The groups are shells around one centre, one inside the other: the same stretched ball of 7 dimensions in 6 sizes.
Some rows, each with its group after it:
[-14,31,-7,-24,3,-7,18,10,25,31,12,26,-12,-13,2,2,15,-8]  soka
[7,19,-15,-23,1,-22,21,14,24,29,5,10,-9,-27,-2,-2,30,-2]  bado
[-12,38,-6,-14,1,-8,20,-4,26,30,9,15,-9,-28,-5,3,41,4]  foze
[7,0,-18,-15,-11,-5,9,6,21,23,12,27,-5,-12,-8,-33,16,-27]  geka
[-11,52,2,-22,-43,6,-28,10,-7,-16,-8,-5,21,-18,19,-28,22,31]  geka
[-12,40,1,-23,-21,-6,-9,13,-1,2,-1,18,7,-5,10,-1,-3,-13]  bado
[-26,72,10,-8,-58,-9,-40,22,-34,-28,-20,-9,35,-10,28,17,-23,7]  soka
[-17,39,18,-34,-3,10,-5,-11,3,7,14,19,-4,-20,-5,-25,38,40]  bado
[32,22,-23,-10,-47,-42,-16,30,-12,-15,-27,-18,27,-21,10,1,-2,-39]  bado
[-22,56,1,-21,-27,-11,-11,26,-5,2,-6,3,11,-14,23,15,-6,12]  soka
[-18,51,10,-10,-51,8,-38,5,-24,-23,-7,-5,28,-19,13,-25,9,32]  bado
[-31,52,15,-29,17,2,19,-8,21,32,19,24,-17,-25,-4,10,40,36]  zel
[-13,38,-12,-25,-42,15,-23,22,9,-4,0,5,14,-10,26,-46,15,27]  netul
[-13,38,-10,1,-32,-6,-5,7,4,9,-1,6,12,-21,5,-4,12,-8]  geka
[-28,60,20,-4,-28,-3,-19,-9,-21,-6,-2,1,16,-27,-2,10,16,26]  foze
[13,24,-7,-19,-29,-12,-12,7,0,-3,-5,-8,13,-32,1,-29,37,21]  netul
[-13,47,13,-8,-50,-14,-38,16,-41,-26,-14,-6,30,-16,11,4,-20,9]  netul
[-24,32,-7,-7,-8,5,12,-2,24,31,16,19,-7,-25,-2,-12,31,13]  geka
[-12,70,21,-11,-57,-22,-47,15,-53,-42,-27,-17,41,-15,16,24,-22,5]  netul
[30,15,-32,-25,-36,-27,-5,35,14,0,-16,-9,14,-19,18,-25,16,-20]  zel
[-45,60,7,-3,-47,13,-29,14,-16,-6,1,15,20,-2,22,-1,-24,5]  foze
[-14,49,-12,-19,-27,-4,-3,20,16,10,-4,2,8,-19,21,-7,20,12]  bado
[-12,38,9,3,-43,-10,-27,0,-29,-15,-7,2,24,-18,-3,-1,-7,-9]  zel
[30,9,-24,-12,-35,-35,-5,23,-1,-2,-16,1,16,-13,2,-7,-4,-56]  zel
[7,5,-17,-23,12,-11,30,2,38,41,18,26,-20,-24,-12,-20,40,-10]  soka
[24,-5,-16,-14,-6,-28,14,6,11,20,4,18,-4,-19,-18,-11,14,-43]  netul
[-22,73,7,-14,-41,-13,-24,19,-19,-14,-17,-10,24,-18,24,22,-1,15]  geka
[-1,45,-22,-9,-60,-10,-26,34,-3,-14,-20,-12,29,-13,32,-16,-3,-8]  zel
[-11,37,1,-17,0,-21,15,10,8,25,5,12,-6,-25,-2,22,15,2]  geka
[-17,24,-23,-16,-5,-3,22,21,38,41,14,26,-13,-13,12,-7,12,-12]  foze
[-37,79,30,-7,-54,-3,-47,6,-50,-35,-16,-8,36,-15,16,21,-19,25]  foze
[-23,52,9,-28,-21,15,-13,0,6,1,6,12,6,-16,12,-25,30,37]  soka
[-14,44,-7,-24,-41,8,-23,22,2,-6,-3,0,16,-14,25,-33,13,30]  geka
[28,30,-22,-23,-40,-30,-12,28,2,-11,-23,-18,21,-24,17,-13,21,-11]  foze
[-15,8,-10,-12,-12,25,3,-10,28,26,26,31,-8,-18,-8,-60,40,18]  zel
[8,50,2,-17,-40,-25,-24,12,-21,-22,-22,-14,26,-22,9,7,10,-4]  geka
[28,21,-18,-10,-27,-46,1,19,-4,0,-20,-7,15,-23,-2,16,4,-49]  foze
[-5,32,-24,-16,-41,-4,-11,33,13,5,-6,7,13,-7,27,-21,-3,-14]  netul
[-31,47,17,-25,-29,27,-27,-3,-7,-7,11,17,9,-12,10,-41,20,49]  foze
[-33,54,4,-1,-25,4,-6,-3,2,11,4,13,8,-19,5,5,15,7]  netul
[-2,22,-2,-10,-41,-2,-25,9,-15,-11,-1,7,19,-13,2,-30,-1,-2]  soka
[-35,49,5,-14,-21,4,-7,13,0,11,7,22,4,-7,13,6,-9,3]  soka
[-16,17,-14,-30,3,17,18,6,44,38,25,36,-19,-11,4,-42,36,12]  netul
[-6,16,-3,-25,19,-3,29,-7,34,42,24,24,-23,-32,-15,-18,53,23]  zel
[43,-5,-21,-23,-31,-29,-10,16,-1,-9,-12,-1,14,-19,-5,-38,17,-32]  geka
[6,1,-16,-31,14,-2,27,4,42,42,22,25,-22,-26,-8,-38,50,16]  zel
[-37,85,27,-25,-29,-4,-26,9,-25,-16,-10,-1,19,-15,21,28,0,36]  zel
[-40,64,18,-16,-33,9,-26,10,-18,-6,2,6,15,-16,17,0,-1,43]  bado
[-1,35,-13,-15,-13,-29,11,22,11,20,-5,4,2,-23,8,21,8,-15]  bado
[-31,19,-5,-7,-6,21,11,-6,26,36,28,37,-13,-15,-6,-32,22,10]  netul
[-14,45,7,1,-60,-4,-42,10,-36,-28,-13,-5,34,-15,11,-11,-15,3]  netul
[15,12,-1,-22,-6,-22,5,2,2,11,4,7,-1,-29,-14,-13,29,2]  soka
[-5,4,-19,-26,-2,16,16,6,42,37,25,27,-16,-22,0,-59,46,26]  foze
[25,23,-10,-11,-43,-43,-20,27,-27,-18,-23,-18,27,-25,5,7,-9,-22]  bado
[25,-12,-18,-30,5,-14,20,6,29,29,15,20,-14,-25,-15,-41,41,-6]  bado
[-16,29,-9,-16,11,-15,30,9,29,43,14,30,-17,-16,-3,20,11,-23]  foze
[-12,34,8,-31,11,-7,16,-2,16,25,14,26,-13,-18,-7,2,27,7]  soka
[-10,38,11,-24,-1,-3,4,-12,7,12,8,23,-4,-16,-10,-4,28,-1]  zel
[-22,45,14,-33,-12,11,-10,3,2,5,10,16,1,-16,8,-22,24,42]  geka
[-13,23,-11,-23,-21,14,-4,13,20,15,12,23,-1,-8,12,-41,15,8]  soka

New rows. What belongs after each?
[-12,24,-11,-29,8,-2,23,12,36,39,18,22,-18,-23,4,-14,35,19]  zel
[-6,31,5,-19,-6,-18,4,6,-2,15,4,8,0,-28,-5,8,18,13]  geka
[-14,56,18,-11,-22,-16,-14,-5,-21,-7,-7,-6,15,-32,-3,17,21,24]  foze
[3,46,2,-5,-73,-27,-52,31,-52,-44,-31,-21,46,-11,21,6,-37,-15]  zel
[4,4,-11,-15,7,-9,23,-4,26,36,19,23,-15,-29,-18,-22,40,0]  geka
[-33,47,11,-29,4,18,7,-9,22,24,21,29,-13,-17,2,-18,39,36]  geka
[29,9,-15,-21,-31,-40,-10,32,-14,-6,-15,-5,16,-18,5,-2,-11,-28]  foze
[-6,41,-12,-21,-26,-13,-4,24,8,6,-6,8,8,-10,18,1,1,-14]  soka
[-7,56,2,-17,-43,-17,-25,22,-19,-16,-17,-15,25,-23,20,5,4,20]  soka
[-20,35,-7,-10,-42,13,-21,13,1,-2,3,15,15,-6,15,-32,-2,0]  geka
[-15,32,8,-10,-43,10,-32,1,-19,-13,3,4,20,-19,3,-38,11,30]  foze
[18,22,-1,-10,-23,-38,-7,6,-19,-5,-12,0,14,-23,-11,13,2,-33]  bado
[-17,34,4,-26,-17,19,-9,-4,13,9,14,13,0,-23,3,-47,45,49]  netul
[-20,32,-10,0,-41,4,-16,14,-2,4,3,10,15,-14,11,-20,-2,0]  soka
[9,32,11,-13,-18,-30,-9,-3,-21,-6,-9,-5,13,-32,-14,11,19,0]  zel
[19,27,-3,-6,-48,-40,-27,21,-37,-24,-24,-14,31,-20,2,12,-18,-29]  bado
[-8,34,2,-22,-38,13,-27,3,-5,-12,1,4,16,-18,9,-48,27,33]  geka
[-17,9,-21,-8,-14,13,11,10,31,35,22,31,-9,-12,2,-38,14,-5]  zel
[-25,75,11,-14,-62,-12,-46,31,-41,-34,-24,-19,39,-14,34,17,-25,25]  zel
[-16,28,3,-35,25,-3,30,-1,34,43,23,34,-26,-18,-7,-2,36,11]  zel
[-24,77,10,-5,-52,-19,-32,20,-33,-23,-23,-19,33,-22,24,32,-11,16]  zel
[-11,40,12,-32,-15,-9,-12,14,-11,0,2,6,6,-20,8,-4,9,31]  foze
[-30,73,26,-20,-24,-4,-21,-2,-23,-12,-6,4,16,-17,8,20,7,24]  bado
[0,17,-18,-17,5,-15,27,7,34,38,11,24,-14,-20,-5,-2,27,-23]  bado
[-30,41,13,-21,-28,20,-23,3,-7,-2,12,17,8,-12,10,-33,10,40]  zel
[-36,50,7,-20,-16,10,-5,8,7,14,11,29,0,-3,12,-1,-3,2]  zel
[-36,51,-7,-13,-31,22,-9,10,18,12,9,20,6,-6,22,-24,11,13]  zel
[-3,68,5,-16,-63,-29,-43,33,-42,-40,-34,-25,42,-14,30,23,-24,0]  bado
[-25,33,14,-10,-9,1,-2,-9,-5,14,14,26,-1,-16,-11,-2,8,2]  bado
[-3,48,12,0,-46,-34,-31,12,-47,-26,-21,-14,32,-23,2,29,-21,-12]  foze
[4,57,3,-27,-51,-29,-35,34,-32,-33,-29,-15,33,-8,28,16,-23,-10]  zel
[-19,49,11,-14,-23,3,-13,-6,-5,0,2,3,10,-27,1,-12,31,32]  geka
[8,47,-8,-8,-63,-41,-36,42,-39,-32,-34,-20,40,-11,26,26,-41,-34]  zel
[5,29,4,-36,-24,1,-19,6,-3,-10,0,6,10,-17,6,-39,27,26]  geka
[19,4,-11,-31,4,-14,16,1,24,22,10,22,-11,-19,-13,-27,36,-15]  soka
[13,-2,-6,-22,4,-14,15,-3,15,24,14,25,-11,-20,-20,-23,26,-16]  geka
[31,9,-9,-33,-26,-17,-14,10,-2,-11,-7,0,12,-20,-1,-41,27,-2]  soka
[-17,32,-11,-6,-10,-2,14,2,24,29,10,22,-5,-18,-1,-3,21,-13]  bado
[22,26,-11,-9,-28,-46,-4,20,-14,-3,-19,-12,17,-28,-1,21,2,-29]  netul
[-21,69,14,-9,-44,-18,-29,14,-32,-22,-19,-2,28,-9,16,32,-22,-13]  zel
[29,-5,-14,-11,-18,-35,3,11,-4,8,-3,6,6,-25,-16,-11,8,-34]  zel
[3,6,-24,-15,-7,-13,19,18,29,33,11,22,-9,-16,1,-16,13,-24]  geka
[-10,24,-11,-2,-38,8,-14,3,4,4,4,11,13,-17,3,-36,15,0]  geka
[-21,47,15,-8,-21,-14,-11,2,-20,1,0,4,11,-25,-2,18,4,14]  geka
[7,54,-1,-21,-48,-23,-29,21,-21,-27,-26,-17,30,-18,19,4,3,-3]  geka
[0,32,-19,2,-35,-24,-2,19,1,8,-10,-4,15,-25,7,8,5,-21]  zel
[-13,16,-6,-30,2,5,12,11,25,30,21,30,-14,-13,2,-28,19,13]  zel
[-10,22,14,-21,-2,4,0,-16,2,13,18,24,-6,-22,-17,-25,33,20]  bado
[4,39,0,-14,-51,-18,-33,19,-28,-27,-19,-3,30,-7,13,-4,-18,-24]  bado
